The rows are grouped in 2 ways, from coarse to fine. Each group lies inside one group of the grouping before and may be the whole of it. The rows also spread widely along 3 directions, which tell nothing about the answers.
Some rows, each with its group in each grouping after it:
[-1.27  1.04  1.12 -3.78  1.51 -1.01 -1.73  0.09 -1.19  2.32 -1.66  4.16
 -1.23 -0.03  2.01  0.16 -1.01 -0.07] : nalot q_704
[-4.05  1.68 -0.13 -2.21  2.08 -2.80 -2.47 -1.94 -3.04  1.42 -0.14  3.58
 -1.30  0.11  1.12 -0.61 -1.47  0.77] : nalot q_528
[-1.52  0.97 -0.34 -3.65  1.65 -1.22 -3.39  0.11 -0.87  2.68 -1.06  4.76
 -0.51  0.46  1.68 -0.64 -0.79  0.34] : nalot q_525
[ 0.71 -0.30  1.40 -3.28  1.76 -0.39 -2.59  2.92  1.28  2.81 -1.38  3.06
 -0.56  0.80  2.37  1.61 -0.11 -1.44] : Futu q_597
[-1.86  0.54  0.41 -3.24  1.09 -1.24 -2.24 -1.06 -1.44  2.17 -1.50  4.29
 -1.21  0.34  1.31 -0.36 -1.41  0.78] : nalot q_559
[-1.17  0.22  2.13 -2.47  0.52 -1.26 -0.54 -2.93 -2.10  0.06 -0.85  2.02
 -3.14  1.74  1.22  0.87 -1.83  2.47] : Futu q_363
[-2.13  1.26  0.30 -2.23  1.77 -1.12 -3.09 -1.91 -1.98  1.00 -1.41  2.38
 -0.45  0.72  2.33 -1.05 -2.03  0.03] : susi q_330
[-0.61  0.22  1.87 -3.09  2.14  0.26 -2.60  1.10 -1.09  0.96 -2.52  2.90
 -0.52  0.89  1.80  1.49 -2.26 -1.56] : susi q_57
[-0.65 -0.36  1.45 -3.18  1.14 -0.88 -2.92 -0.53 -0.17  1.76 -1.10  3.01
 -1.61  0.97  1.99  0.63 -0.33  0.79] : Futu q_363
[-1.90  1.08  1.09 -2.43  0.82 -0.90 -1.53 -4.58 -3.13 -0.30 -1.67  2.01
 -1.77  1.31  1.72 -1.05 -2.84  1.77] : susi q_330
[-1.76  0.47  1.06 -2.47  1.16 -0.62 -3.29 -2.48 -2.51  0.55 -1.77  2.62
 -0.80  1.18  1.35 -0.50 -2.26  0.43] : susi q_57
[-0.92  0.71  0.80 -4.14  1.06 -0.74 -2.31 -0.76 -0.84  2.73 -1.94  4.51
 -1.03 -0.06  2.06 -0.56 -0.45  0.18] : nalot q_704
[-1.56  0.44  0.69 -3.88  0.67 -1.19 -2.54 -3.29 -1.38  1.78 -1.59  4.77
 -1.43  0.39  1.71 -0.88 -0.22  1.42] : nalot q_528
[-1.99  0.93  1.18 -3.45  2.12 -1.22 -1.62 -0.30 -1.53  1.48 -1.30  4.20
 -1.37  0.29  1.33  0.81 -1.14 -0.17] : nalot q_528
[-0.64 -0.49  1.12 -3.28  1.00 -0.79 -3.24 -1.08 -0.27  2.10 -1.05  3.06
 -1.57  1.12  2.06  0.28 -0.24  1.22] : Futu q_363

New rows, each followed by its group in each grouping:
[-0.71  0.57  0.02 -4.20  1.30 -0.70 -3.32  0.19 -0.22  2.75 -1.48  5.01
 -0.62  0.46  1.67 -0.34 -0.29  0.22] : nalot q_525
[-1.54  0.44  0.22 -3.46  1.45 -0.90 -2.87  0.50 -0.59  2.99 -1.48  4.46
 -0.74 -0.02  1.63 -0.25 -0.79 -0.20] : nalot q_559
[-1.60  0.97  1.59 -3.78  2.29 -1.07 -0.89  0.53 -1.43  1.14 -1.54  4.30
 -1.65  0.35  1.28  1.48 -1.38 -0.38] : nalot q_528
[-0.94  0.71 -0.06 -3.85  1.09 -0.67 -3.01 -0.93 -0.74  2.28 -1.42  4.85
 -0.87  0.65  1.53 -0.71 -0.60  0.92] : nalot q_525
[-0.50 -0.18  0.70 -3.36  1.02  0.23 -4.65 -1.06 -0.57  1.89 -2.70  3.55
 -0.08  0.96  2.25 -0.50 -0.94 -0.60] : susi q_57
[-2.58  1.24 -0.25 -3.07  1.45 -2.18 -3.35 -1.12 -1.69  2.90 -0.75  4.06
 -0.54 -0.34  1.96 -1.25 -0.72  0.29] : nalot q_704
[-3.00  1.00 -0.32 -2.52  1.45 -2.11 -3.00 -1.39 -2.08  2.60 -0.59  3.66
 -0.82 -0.01  1.06 -1.17 -1.55  0.90] : nalot q_559
[-0.05 -0.05  1.91 -4.03  0.12  0.17 -0.35 -2.43 -1.28  1.30 -2.49  4.33
 -2.47  0.81  1.06  0.32 -1.83  1.85] : nalot q_559
[-1.58  0.19  0.57 -2.76  1.15 -0.53 -4.62 -1.83 -1.63  1.56 -2.08  3.07
 -0.10  0.75  2.01 -0.98 -1.38 -0.09] : susi q_57
[-0.57  0.53  0.50 -4.18  0.82 -0.46 -2.19 -1.43 -0.98  1.65 -1.67  4.94
 -1.31  0.72  1.28 -0.45 -0.88  1.32] : nalot q_525
[-1.30  0.01 -0.07 -2.04  1.66 -1.70 -4.05  0.66  0.02  3.20 -0.41  2.87
 -0.18  0.55  2.21 -0.20 -0.01 -0.41] : Futu q_597
[-0.33  0.01  1.36 -2.62  1.05 -0.93 -1.54 -0.36 -0.59  1.79 -0.90  2.54
 -1.49  1.20  1.75  0.69 -1.01  0.48] : Futu q_597
[-1.18  1.07  1.41 -3.75  1.38 -0.90 -0.72 -0.40 -1.55  1.61 -1.73  3.90
 -1.45  0.29  1.76  0.50 -1.55  0.13] : nalot q_704
[-1.69  1.15  0.79 -3.57  1.51 -1.36 -2.06 -0.53 -1.49  2.33 -1.52  4.03
 -1.08 -0.01  1.82 -0.27 -0.94  0.19] : nalot q_704
[-0.92  0.69 -0.52 -3.95  1.48 -0.94 -4.02  0.05  0.00  3.01 -1.21  5.16
 -0.20  0.36  1.74 -0.87 -0.10  0.19] : nalot q_525
[ 0.26 -0.59  1.15 -3.11  0.08 -0.64 -2.06 -2.59 -0.49  1.68 -1.32  2.80
 -1.72  1.25  1.88 -0.23 -0.43  1.59] : Futu q_597
